There are 3 nested groupings, the coarsest first. Each group lies inside one group of the grouping before and may be the whole of it. The rows also spread widely along 8 directions, which tell nothing about the answers.
In the rows, 128 means zero.
Some rows, each with its group in each grouping after it:
[123 105 115 120 134  98 128 124 171 190  65 127 110 148 160 147 137 198
  68 151 100]
Pavo K_934 K_856
[ 86 107 108  79 143 118 131 102 162 126 131 117  94 126 145 127 123 191
  87 114 133]
Pavo K_998 K_773
[ 93 111 163 138 118 146  86 117 103 142 149 107 145 166 140 153 115 145
 143 139 126]
Sir K_52 K_372
[ 94 129  68 102 114 122  92 139 209  98 151 125 128 162 196 115  95 195
 139 127 151]
Pavo K_392 K_177
[ 96 103 192 118 161 119 125 126 112 165  63 120 106 142 164 123 147 157
  99 154  84]
Pavo K_998 K_468
[126  73 176 152 125 154  77 139  99 133 107  98 136 144 160 126 112 122
 141 144 101]
tek K_593 K_606
[126  83 156 140 120 152  99 118 118 148 124  97 129 153 142 147 121 133
 109 105 116]
Gova K_918 K_37
[125  86 133 129 112 123 104 125 106 139 125  94 134 152 157 135 122 198
 112 141 134]
Pavo K_934 K_21
[124 108 107 130 127 149  84 114 168 101 169 102 108 125 147 136  78 115
  94  82 134]
Sir K_700 K_9
[ 74 153 132  96 148 109 108 135 183 161  99 152 123 166 173 133  98 148
 138 167 111]
Korur K_214 K_634
[130  68 172 133 124 137  96 139 110 135  89 103 131 138 175 109 141 145
 118 147 105]
Pavo K_934 K_48
[ 65 135  92  87 124 119 116  99 156 140 183 129  98 128 115 150 105 201
 141 168 183]
Sir K_700 K_603
[106 116 148 135 124 129 121 113 121 181 115 128 116 155 124 171 111 140
 121 148 130]
Gova K_918 K_390
[118 132 112 167 106 123  86 134 149 159 145 138 140 160 142 163  67 119
 162 180 158]
tek K_438 K_252
[135 134 145 181 102 145  94 120 119 138 146 134 132 160 135 171  67  40
 122 112 143]
Pavo K_392 K_725
[106  84 166 132 132 120  93 156 134 162  73 140 131 146 178 114 138 145
 162 194 110]
Gova K_838 K_24
[ 74 116 165 112 154 115 119 114 118 187  99 121 115 151 130 159 133 181
 114 168 107]
Sir K_52 K_448
[ 34 129 124  40 142 124 115 105 193 133 133 144 113 143 168 119 128 190
 154 139 125]
Gova K_838 K_949
[118 143 110 164  90 136 109 103 151 165 154 162 128 167 114 185  77  75
 125 132 159]
Pavo K_144 K_68
[136  69 151 137 126 144  77 147 131 135  94 100 135 142 176 108 125 136
 112 130 102]
Korur K_282 K_709
[ 52 142 132  80 116 149  91 109 191 106 152 139 147 181 186 125 125 150
 160 121 121]
Pavo K_998 K_660
[100 134  92 125 136 100 106 157 213 155 102 148 114 154 183 131  90 155
 150 178 130]
Gova K_918 K_594
[110 133 113 130 119 121 112 115 174 172  95 130 137 179 165 166 127 172
  96 125 108]
Pavo K_392 K_485
[ 84 123 169 141 130 144  62 160 126 110 139 120 146 166 197 107 101 135
 193 183 129]
Sir K_700 K_422
[ 63 131 154 100 117 152  92  97 105 106 189 117 124 153 124 142  86 125
 154 125 163]
Korur K_680 K_830
[125  90 152 130 180 111 123 115  62 133 137  62  83 113 123 146  80 192
  67 101 124]
Sir K_52 K_628
[ 94  89 147  88 162 130 115 114 130 142 110  91  97 124 152 126 119 186
  99 114 100]
tek K_212 K_645
[130  75 164 150 112 161  68 121  79 112 161  81 142 136 134 127 103 126
 132 118 139]
Sir K_946 K_880
[160  90 141 176 108 133  94 130 125 144 111 117 131 146 152 150  93  87
  95 119 115]
Pavo K_934 K_21
[135  72 160 170 119 144  68 162 141 143  90 125 136 141 180 106 141 112
 148 182 113]
Sir K_700 K_422
[112 121 149 134 140 118 106 136  84 102 154 105 103 122 154 124  48 127
 131 142 153]
Pavo K_934 K_856
[122 117 101 146 130 111 118 112 149 171 135 131 101 122 111 168  69 126
 107 153 157]
tek K_438 K_252
[118  97  64  90 131 116 120 105 206 136 140 125  96 117 137 142  95 170
  75  87 139]
Gova K_838 K_24
[ 81  88 165  85 127 160 120  84 144 156 115 117 113 132 119 145 151 113
 105 101 104]
Gova K_918 K_594
[103 133 117 142 120 123  87 132 195 149 118 160 121 161 156 145  91  93
 133 155 132]
Korur K_680 K_830
[125 120 140 157 116 114 107 138 138 162 100 147 120 146 150 144  95 109
 126 177 133]
Pavo K_934 K_856
[ 76 141 158  96 148 118 130 100 117 182 115 136 108 149 117 162 106 147
 109 152 124]
Korur K_214 K_634
[ 92 115 124 111 134 113  93 154 145 137 118 127 119 145 172 109  97 178
 155 186 144]
Korur K_282 K_709
[ 59 114 100  75 102 138  80 143 193 107 156 152 134 141 169  86 116 164
 200 191 173]
Korur K_282 K_709
[110 113 132 127 112 133 109 116 119 156 141 139 120 133 112 143 100 116
 136 160 163]
Korur K_214 K_634
[ 93 110 206 143 106 171  90 104  55 122 152 103 158 178 141 149 125 111
 150 122 127]
Pavo K_998 K_773

New rows, each followed by its group in each grouping:
[113  93 129 116 123 131 117 112 120 134 123 109 110 124 137 133 123 157
 103 122 141]
Pavo K_392 K_485
[ 79 116 124  98 127  91 140 117 189 205  64 179  99 134 138 140 153 159
 118 212 123]
Pavo K_934 K_21
[110  95 137 121 147 105 146 111  85 138 139 126  65  85 101 132  93 141
 108 161 175]
Pavo K_998 K_660
[ 80 107 142  81 166 127 112 130 160 115 117 102  96 124 177 107 100 157
 125 121 108]
Gova K_918 K_594
[130 125 140 157 135 106 113 138  73 133 142 101 107 136 146 147  50 155
 114 151 152]
Pavo K_934 K_856
[ 45 163 133  99 141 112  98 136 157 113 159 160 104 147 157 121  62 121
 190 194 170]
Korur K_680 K_830
[149  89  77 163  79 131  83 139 153 120 178 131 135 136 139 143  77 129
 156 136 189]
Gova K_838 K_949
[126 101 146 131 137 143  95 112 157 140 113 115 126 147 162 152  99  98
  90  73  89]
Gova K_838 K_949
[131 122 100 150 128 125  91 123 192 149 133 144 110 129 131 151  70  80
  98 124 131]
Sir K_946 K_880
[ 54 127 117  71 135 126  94 139 204 120 127 162 110 131 172  91 100 128
 171 178 142]
Korur K_282 K_709
[142 114 154 177 103 156  70 138 111 121 124  93 172 192 189 150 101 121
 125  96 106]
Pavo K_392 K_485
[119 119 124 134  99 142  80 126 188 140 110 125 160 186 189 144 120 135
 110 112  96]
Pavo K_934 K_856
[105 134 139 131 132 121  85 154 121 129 135 116 142 170 180 126  76 162
 160 166 139]
Korur K_214 K_634
[117  49 173 131 112 156  71 136 117 119 100 104 137 139 164  95 165 136
 140 148 118]
Korur K_680 K_830
[103 137 161 163 147 124  70 161 148 127 118 130 139 171 195 133  70  94
 159 156 101]
Sir K_52 K_372
[ 83 126 129 123  88 147  74 142 174 150 128 128 180 215 193 142 142 195
 191 167 126]
Gova K_918 K_390
[128 103 166 148 124 150  87 118  58 116 166  77 140 156 145 157  67 136
 124  88 132]
Gova K_838 K_24
[ 78  99 129  92 120 155  76 131 208 103 134 138 123 130 175  92 136 118
 155 147 124]
Sir K_700 K_9
[131  69 127 142 130 127  82 175 141 103 116  99 118 123 190  88 100 154
 165 165 142]
Gova K_918 K_594
[ 69 131 124 105 131 123  71 151 164 102 158 131 132 146 181  96  85 161
 193 186 154]
Sir K_946 K_880
[ 92 144 126 111 118 122 125  90 130 159 148 130 115 154 120 174  88 149
  98 125 141]
Pavo K_934 K_856
[132  90 131 157 110 138  61 181 108  93 147  73 161 181 215 106  91 212
 185 153 144]
Gova K_918 K_390
[107 126 117 119 118 148 106  99 195 127 139 142 119 149 144 147 102  85
  91  81 117]
Pavo K_998 K_468
[ 55 155 129  96 151 106 125 101 125 155 160 129 102 149 116 166  83 186
 134 157 151]
Sir K_52 K_628
[102 117  86 103 136 116  89 153 205  88 135 113 128 161 220  99  98 205
 137 129 130]
Pavo K_998 K_660
[103  95 153 141 103 146  66 142 142 126 121 130 148 167 171 116 132 126
 170 169 136]
Korur K_680 K_830
[118  94 104 121 107 131 124  94 100 121 185 107 102 120 100 150 103 172
 108 118 190]
Pavo K_998 K_660
[ 85 121 121 100 131 102 136 115 179 196  69 153 104 148 143 149 157 178
 104 176 122]
Pavo K_392 K_725
[113  81 178 108 152 134 119 112  82 122 110  89  95 105 144 117 109 138
  80 108 107]
Pavo K_934 K_856
[139  81 142 173 114 136  53 178 119  84 137 107 136 143 191  92  81 114
 174 166 153]
Korur K_680 K_830
[103 124 136 132 135 137  73 135 155 111 150 120 127 142 162 123  68 105
 141 131 129]
Sir K_946 K_880
[ 91 125  83  86 139  99 139 108 171 121 160 142  69  94 121 132  59 134
 101 135 172]
Pavo K_934 K_21
[ 82 137 149 109 110 161  95  97 178 129 131 140 140 170 155 151 115  65
 122  89 108]
Pavo K_392 K_725
[ 64 151 150  89 150 112 113 125 143 130 121 125 117 158 181 129  86 171
 131 150 113]
Pavo K_934 K_856
[122  66 148 120 134 150 107 114 143 139 112 121  94  98 122 123 117  77
 108 117 115]
tek K_212 K_645
[106  82  99  99 141 110 110 147 186 104 112 126  95 112 184  83 126 186
 128 156 143]
Pavo K_998 K_660
[107 102  96 104 139 128 104 137 225 120 116 140  95 116 167 112  92  97
 122 120 123]
Gova K_918 K_594
[124  77 106 127  80 160 101  97 206 175 115 142 137 148 117 159 162 101
 108 112 125]
Gova K_918 K_594
[104 137 142 151 148 116  88 165 126 123 135 123 116 148 179 126  44 123
 178 177 136]
tek K_212 K_645
[132  87 163 170  80 139 108 112  81 170 129 142 134 138 102 159 123  81
 142 177 160]
Pavo K_934 K_21
[ 92 102 203 129 132 138  91 146  84 155  93 130 138 151 158 112 130 117
 172 200 119]
Korur K_214 K_634
[ 71 113 143  97 119 144  99 104 121 140 151 114 130 153 134 146 110 176
 153 148 134]
tek K_593 K_606
[101  96 124 116 131 139  92 141 139  97 162 121 102 108 150 104  72 112
 167 148 158]
tek K_212 K_645
[126 139 148 177 149  98 109 159 107 171 105 119 115 163 163 162  57 137
 142 181 129]
Gova K_918 K_594
[ 67 100 113  65  97 168 103  82 163 111 187 104 134 146 125 136 134 165
 140  90 153]
Gova K_918 K_594
[ 70 131 120  97 145 125  86 158 200 102 134 151 110 133 193  92  72 114
 194 175 133]
tek K_212 K_645
[101  89 110 102 105 147  76 145 153  98 155  83 154 173 196 109 126 231
 165 128 141]
Gova K_918 K_390
[ 85 129 156 122 105 127  88 130 147 161  99 128 169 204 190 143 142 184
 154 171 103]
Pavo K_934 K_21
[108 139  88 125 138 108 113 112 195 175 123 132 114 152 143 171  77 162
 100 138 128]
tek K_438 K_252
[103 112 141 125 161  93 108 138 120 178  92 107 111 144 153 137 113 222
 110 187 119]
Sir K_946 K_880
[125  63 132 117  88 155  93 116 125 115 141 103 138 134 148 114 145 154
 126 126 145]
Pavo K_934 K_48
[155  62  93 148  96 140  87 147 168  98 132 118 116 111 159 100 111 101
 120 122 161]
Pavo K_392 K_725
